The rows of a group lie close to one hidden flat surface of 13 dimensions, which passes through zero. Surfaces can cross.
(in the rows, 128 means zero)
Some rows, each with its group after it:
[157 175  96 103  98 170 189  96 108 118 141  78  74  82 149 127  76 119
 101 124  96] => j49
[108 129  71 117 124 184 154 156 132 129 144 108 151 143  70  94  90 103
 112  87 147] => j49
[117 118 130 123 128 158 126 148 102 176 167 137 131 152 123 111 132 147
 148 129 125] => j460
[134 131 149 120 129 165 104 157 136 112  99 125 127 155  67 187 115  95
  69  62 182] => j263
[181 141 106  86 157 145 134  88 138 103 122 123  94  91 125 136 136  65
 145  96 161] => j705
[ 85  70  91  93 140 129 128 145 124 155 141 101 119 163 118 152 149 184
 153 150 152] => j263
[108 142 119 110 191 131 106 158 149 175 123  81 134  98 121 130 128 113
 177 124  99] => j263
[112 153 131  96 136 138 124 149 165 127 104 128 124 151 114 142 138 145
 133 116 118] => j832
[101 217 157 126 142 165  54 144 132 159  89  97 148 141 126 103 131  93
 138 146 107] => j263
[ 72 114 104 132 111 103 144 174 145 144 113  70 168 144 147 125 114 154
 124 119 122] => j263
[158 130 156 159 118 128 126 137 121 139 149 168 173 102 157  88 110 138
 114 116 124] => j705
[131 139 146 146  94 140  91 106  94 115 120 150 142 142 151 103 150 127
  98 166 156] => j832
[172  89 130 157  71 166 121 162 142 126 142 157 121 121 239 176  83 125
  69 140 121] => j832
[ 79 169 121 113  95 120 131 162 172 118 111 120 116 136 133 161 134 158
 122 217  95] => j263
[118  99 153 129 153 132  95 148 153 128 131 141 111 138  72 196 133 121
 137 122 137] => j49
[123  97  81 129 123 157 122 124 182  74 137 139 150 115 124 113  71  79
 139 113 127] => j705
[151 181 146 101  83 104 186 103 155  75 133 153 137 108 147 104 131 104
 101  84 130] => j460
[116 147 153 126 160 125  87 102 123 149  67 104  91 187 124 148 165 112
 167 144 108] => j49
[127 154 160  99 142 140 100 117 121 146 142 118 142 118 120 112 140 103
 154  87 138] => j705
[118 122 124 143 138 144  68 127 130 113 119 153 110 161 126 141 149  67
 141 156 125] => j705
[126 174 122 109 156 141 148 165 155 170  95  79 152 117 103 118 115 109
 146  97 123] => j460
[154 156 153 137 154 126 120 125 136 110  72  82  96  75  72 203 116 121
  85 141 147] => j460
[122 129 154 115 146  91 115 119 115 140 140 145 129 129 156 123 170 130
 151 122 127] => j705
[133 184 178 126 115 127 114 170 166 134  98 139 158 125 116 145 142 104
 106 124 145] => j460
[138  60 130 155 115 151 142 137 114 133 143 161 127 178  73 150 131 144
 117 145 173] => j832
[114 136 114 153 157 108 152 111  75 141  92  60 134 135  84  95 100 160
  97  74 117] => j460
[102 146 143 156  80  94 123 120 147  61 163 201 132 140 184  98 109 105
 102 109  57] => j49
[116 137 122 131 120 137 143 147 151 121 127 127 125 154 103 136 118 105
 125 115 124] => j460
[133 124 101  87 150 124  96  48  78  99 114 100 141 112 146  71 156 110
 148  87 180] => j460
[137  59 136 142 125 150 108 153 138 133 126 155 155 163 142 149 106 156
 105  86 161] => j460
[133  66 135 145 112 130  97 102 114 119 105 109 123 148 165 171 124 120
 124 138 157] => j705
[142 170 136  93 161 140 120  34 121  95 100 154  57 192  98 101 153  91
 186  87  85] => j832
[ 88  80  83 168  90 123 126 131 146  84 139 136 143 153 161 113  82 105
 130 156  93] => j460
[125  56 159 177  91 153 146 143 158 128 124 178 141 226  91 157 103 137
 122 107 142] => j832
[116 145 116 118 157 152 122 133 111 155 135 104 110 121  62 119 129 135
 145 146 128] => j49
[126 194 107  62 133 141 114  92 149  92  63  84 103 129 165 125 125 141
 108  82 119] => j832
[119 154 162 111 137 143 108 182 124 199 133 110 124 149 121 165 158 136
 135 128 135] => j49
[127  63 133 162 142  80 124  70  74  86 150 125 103  95 103 140 119 141
 114 110 132] => j49
[183  89 104 117 137 173 151 137 107 193 143  83  96  93 219 143  84 180
 131 132 105] => j263
[133  71  99 115 159 143  69  64 118  84  94 118 111 147 125 136 132 105
 153 115 168] => j460
[163  71 172 162 125  94 116 111 110 143 153 155 125 110 184 158 136 146
 137 129 126] => j832
[149 115 110  77 134 138 112  99 130 119 140 146 125  95 157 109 134 199
 135 136 147] => j460
[ 92 128  96 133  96 107 142 139 129  93 152 140 142 129 121 106 130 126
 122 152 123] => j832
[120 164 109 111 154 126 133 169 126 162 115  90 118 108 110 136 143 138
 126 162 126] => j263
[120 111 127 107 155  76 152 179 161 151 147 115 137  85 151 168 144 148
 144 125 122] => j832
[178 140 133 153 112 177 148 118 116 110 155 215  78 177 101 105 120 113
 108 119  93] => j705
[109 194 131 102 136  78 131 160 105 133 111 116  94 135 147 150 219 105
 114 158 124] => j705
[125  75  58  84 155  98 159 130 113 114 167 167  72 139 145 133 178 172
 150 134 134] => j460
[165 135 103  95 133 101 137  95 119 110 102  98  97  88 196 154 170  94
 129 146 162] => j49
[121 133  53  91 116 134 158 151 150 120 109 109 157 135 129  93 151 135
 126 152 187] => j705
[105 120 149 147 125 134  97 122 145  96 157 175 131 147  85 131 107  91
 141 100 102] => j263
[109 120 156 112 120 124  97  66 142 128 117 121 148 130 148  97 129 149
 192 156 115] => j705
[ 62 166 181 113  95 141  84 111  99 134 152 162 150 188  67  91 163 167
 138 138 130] => j460
[139 140 136 122 110 169  97 179 140 124 181 171 128  87 119 160 116 100
  92 150 142] => j49
[128 195 137  94 110 135  93  91 140  69 109 127  83 111 145 157 136  74
 104 136 113] => j263
[146 116 123 116 135  93 139 122 118 123 149 163 116 113 154 127 173 150
 138 153 139] => j705
[ 87 146 135 138 140  72 174 136 159 120 117 122 177 143 100  77 122 130
 159  67  94] => j263
[104 153  61 134  84 136 161 105  78 101 120  88 113 170 175  65 123  80
  97 119 113] => j49
[137 143 127 142 144 127 117  95 133 100 133 159 127 136 156  82 128  75
 155 105  99] => j705
[160 189 189 127 101 126 149  77 153 122  95 153  99 129 123 137 135 151
 143 176  88] => j832
[107 151  98 149 104 137 125 179  88 166 134 112 153 158 176  83 143 143
  99 166 123] => j832
[121  89 143 187 150 131  74 132  97 144 113 102 151 131 131 134 101 115
 117 132 125] => j705
[214  89 130 125 155 138 126 127 154 158 116 151 122  97 169 163 158 106
 164 178 177] => j49
[121 174  73  91 121 151 145 136  80 132 161 100  75 100 146 114 120 144
  90 118  98] => j263
[155  94  85 163 127 200 144 117  90 161 124 107 105 176 101 108 102 112
 136 167 144] => j49
[ 26 144  71 104 115  92 132 153 135  90 129  68 168 137 121  93 126 104
 118  91 121] => j263
[126 116 125 162 142 102  99 232 139 183 123  91 127  90 222 203 121 123
 106 169  86] => j832
[127 104 120 169 154  78 123 142 127  92 153 141 190  29  64  99 108 119
 109 134 156] => j49
[103 117 179 117 150 127  45 109 145 107 139 154 135 108  68 158 129 159
 138 128 138] => j832
[125  67 104 167 122 144 168  88 116 100 154 105  57 119  99 162  46 161
 125 143  58] => j263

New rows, each followed by its group:
[179 102 147 183 104 148 143 136 146 166  78 119 185 165 182 113 106 124
 127 138 153] => j49
[120  91  86 135 134 140 133  95  90 147 153 113 132 145 142  63 127 138
 174 146 124] => j263
[152  91 109 105 200 129  92 106  85 143 146  99  90  82 136 152 138 121
 150  90 135] => j832
[163 103 126 104 102 184 149  76 159 124 115 129 144 136 123 106  89 159
 153 127 166] => j705
[122 112 144 151 111 148 115  90  96 115 113  87  99 152 130 148  83 111
 113  98 110] => j705
[128 127 187 115 114  89 109 158 184 108 148 195 161 115 174 155 139 143
 126  84 112] => j49
[142 109 135 148 142 135 137 116 154 146  72 106 108 169 115 166 124 126
 150 147 128] => j49
[157 173 158 113 108  99 147 169 175 162  49  58 197  94 208 152 146 132
  96 126 179] => j49
[146 165 111  88 114  88 228 135 162 117 114 116 117 114 160 115 123 169
 112  78 100] => j263
[156 125 125 150 107 144 140 103  91 126 131 111  97 107 167 130  92 146
  91 128 107] => j263
[156 103 139 161 144  98 116 101 126 123  97 128 142 119 153 123 150 109
 146 149 146] => j49
[107 141 162  83 130 106 123  93 108 149 159 104 123  99 125 130 164 146
 169 143 134] => j460
[139 141 120 155 137 149 126 149 161 150 107 157 136 165 122 111 129 112
 169 187 102] => j49
[155 133 199 161 120 144  91  98  62 146 159 134  72 139 179 160 112  81
 104  73  83] => j49
[120 176 169 125 132  79 110 103  77 102  91  88 116 112 114 156 161 117
  62  85 149] => j263
[126 120  95  81 131 147 128 108 141  91 156  80 121  50 111 151  85  80
 129 101 156] => j705
[185 123 108 144 143 155 162 142 124 151 119 147 130 108  93 117 137 125
 127 168 168] => j263
[130 137 130 112 135 113 164 136 147 146 133 111 129 119 155 123 111 153
 133  84  98] => j263
[124 142 100 108 127  83 171 174 113 154 140 102 109  82 157 145 152 192
 101 165 112] => j263
[102 133 166 119  95 108 100 138 172 100 168 158 133  82 150 172 114 121
 126 162 100] => j705
[135 120 139 120 111 114 138 135 140 135 115 134 124 140 190 143 130 155
 116 112 116] => j832
[150  92 145 128 132 133 143 110 142 139 129 102  90 100 126 194  93 116
 146 127 118] => j460
[177 152 129 117  82 142 200 206 170 163  91 114 151 120 177 164 111 179
  57 138 158] => j263
[131 122 131 122 185 125 117 116 112 169  93 119 108 181  81 129 167 147
 180 130 128] => j705
[121 135 173 144 135 108 112 104 124 155 100 100 131 130 136 139 127 168
 146 144  98] => j705
[191  60 101 176 143 121 166  75 103  93 133 107 104  58 115 143  86 107
 120 154 160] => j49
[106 161 133 101 132 106 120 138 177 115 110 128 134  95 129 137 135 168
 141 174 104] => j460
[119 142 120  87 127 176 100 176 155 152 124 143 151 184 154 123 149  78
 135  60 157] => j49
[123 103 147 153 120 120 177 144 129 143 129  68 140 112 107 158  64 126
  98  60 122] => j460
[181 138 179 152 160 104 163  89 148 169  64  83 114 116 158 147 114 130
 169 114  93] => j49
[176 184 121  84  96 160 168 149 210  81  82 155 127 124 118 159 124  80
  86 109 177] => j263
[113  77 138 155 140  71 141 104 103 135 100  99 141 176 164 120 138 145
 141  77 120] => j832
[118  73 105 166 142 183  66 144 130 115 165 179 144 146  84 114  91 100
 139 142 131] => j705
[111 131  68 121 146 154 126 139  66 151 149  72 132 109 103  90 124 121
 107 129 157] => j460
[153  83  84 138 129 104 124 165 116 123 147 137 165  80 197 123 136 145
  88 130 171] => j460
[120 161 109  76 113 124 152 148 210 104 158 183 105 122 139 145 138 154
 156 167  83] => j49
[ 74 109 115 126  83 163 115 134 127 105 170 104 131 114  99 149  76 132
 103 137 128] => j705
[188  66 178 160 123 127 105 110 152 135 122 161 146 110 189 175 119 116
 134 131 153] => j263
[117 149 121  97 147 177 135 126 113 162 153 115  83 139  68 131 117 150
 154 126 102] => j49
[122  89 130 175 164  68 144  81  62 141 130  93 132 129 138  88 142 113
 162 108 121] => j832
[101 174 131  96 125 152 102 117 118 129 105 124 102 173 107 120 158 139
 132 146 124] => j263
[174 114  78  96 137 203 165 110 141 128 178 151 108  80  84  87  78 151
 146 141 140] => j49
[169 151 118 111 144  93 157  66 145 117  58  98 113 135 218 107 153  99
 165 111 111] => j49
[147  85 135  87  97 154 148  81 139 106 174 151  90  99 114 163 113 170
 140 145 149] => j705
[125 105 129 180 101 113 119  72  89  82 159 151 115 116 144 101 109  83
 126 147 101] => j832
[152  68 106 183 147 144 125 142 173 100 106 150 148 123  60 148  88  82
 135 152 163] => j49
[212 179 123 137  70 201 167 158 101 179  72 108 170 146 199  84 118 152
  44 139 186] => j263
[112  88 127  94 120  99 133 130 105 120 142 103 115 117 131 178 155 153
 100  98 176] => j49
[131 130 108 167 121 157 111 169 126 134 112  93 152  83 107 138  81 122
  79 172 138] => j705
[ 64 137 122 137  77 110 112 139 155  50 135 179 171 162 120  90 102 140
  84  89 106] => j49
[181 113 130 154 117 125 114  96  61 145 105  87 121 107 213 133 154  83
 103 156 174] => j49
[127 196 109 118  93 154 126 177  67 176 162  97  83 108 182 151 171  77
  95 202 118] => j49
[113  84 116 173 135 104 176 167 118 163 141  90 140 121 128 136  98 143
 131 125  99] => j832
[119 154 137 109 139 138  96 117 131 137 122 158 111 159 127 115 162 154
 158 172 106] => j49
[134  69 136 197 149 126 128 197 148 173 115 109 165 139  98 172 105  86
 128 123 148] => j832
[139 132 126 177 124 113 124 115  91 134 100 116 111 132 145 128 122 145
  99 180 104] => j705
[ 88 127  69 127 126 104 144 157 156 113 120 115 162 137 132  89 126 129
 135 155 119] => j705
[119 132 121  48 112 117 172  75 108 132 114  74 115 155 144 127 167 146
 150  70 174] => j705
[141 118 128 139 145 132 131 153 111 171 147 105 149  94 135 118 115 138
 123 122 135] => j832
[124 156 111  97 129 129 157 117 134 119 115 145 119 179 119 100 165 113
 153 103 142] => j832
[140 139 159 128  81 156 121 123 125 121 149 201 167 178 108  91 161 137
 116 148 186] => j832
[112 126 133 143  91 123 130  94 105 101 109 109 110 136 129 139 111 165
  92 155 116] => j49
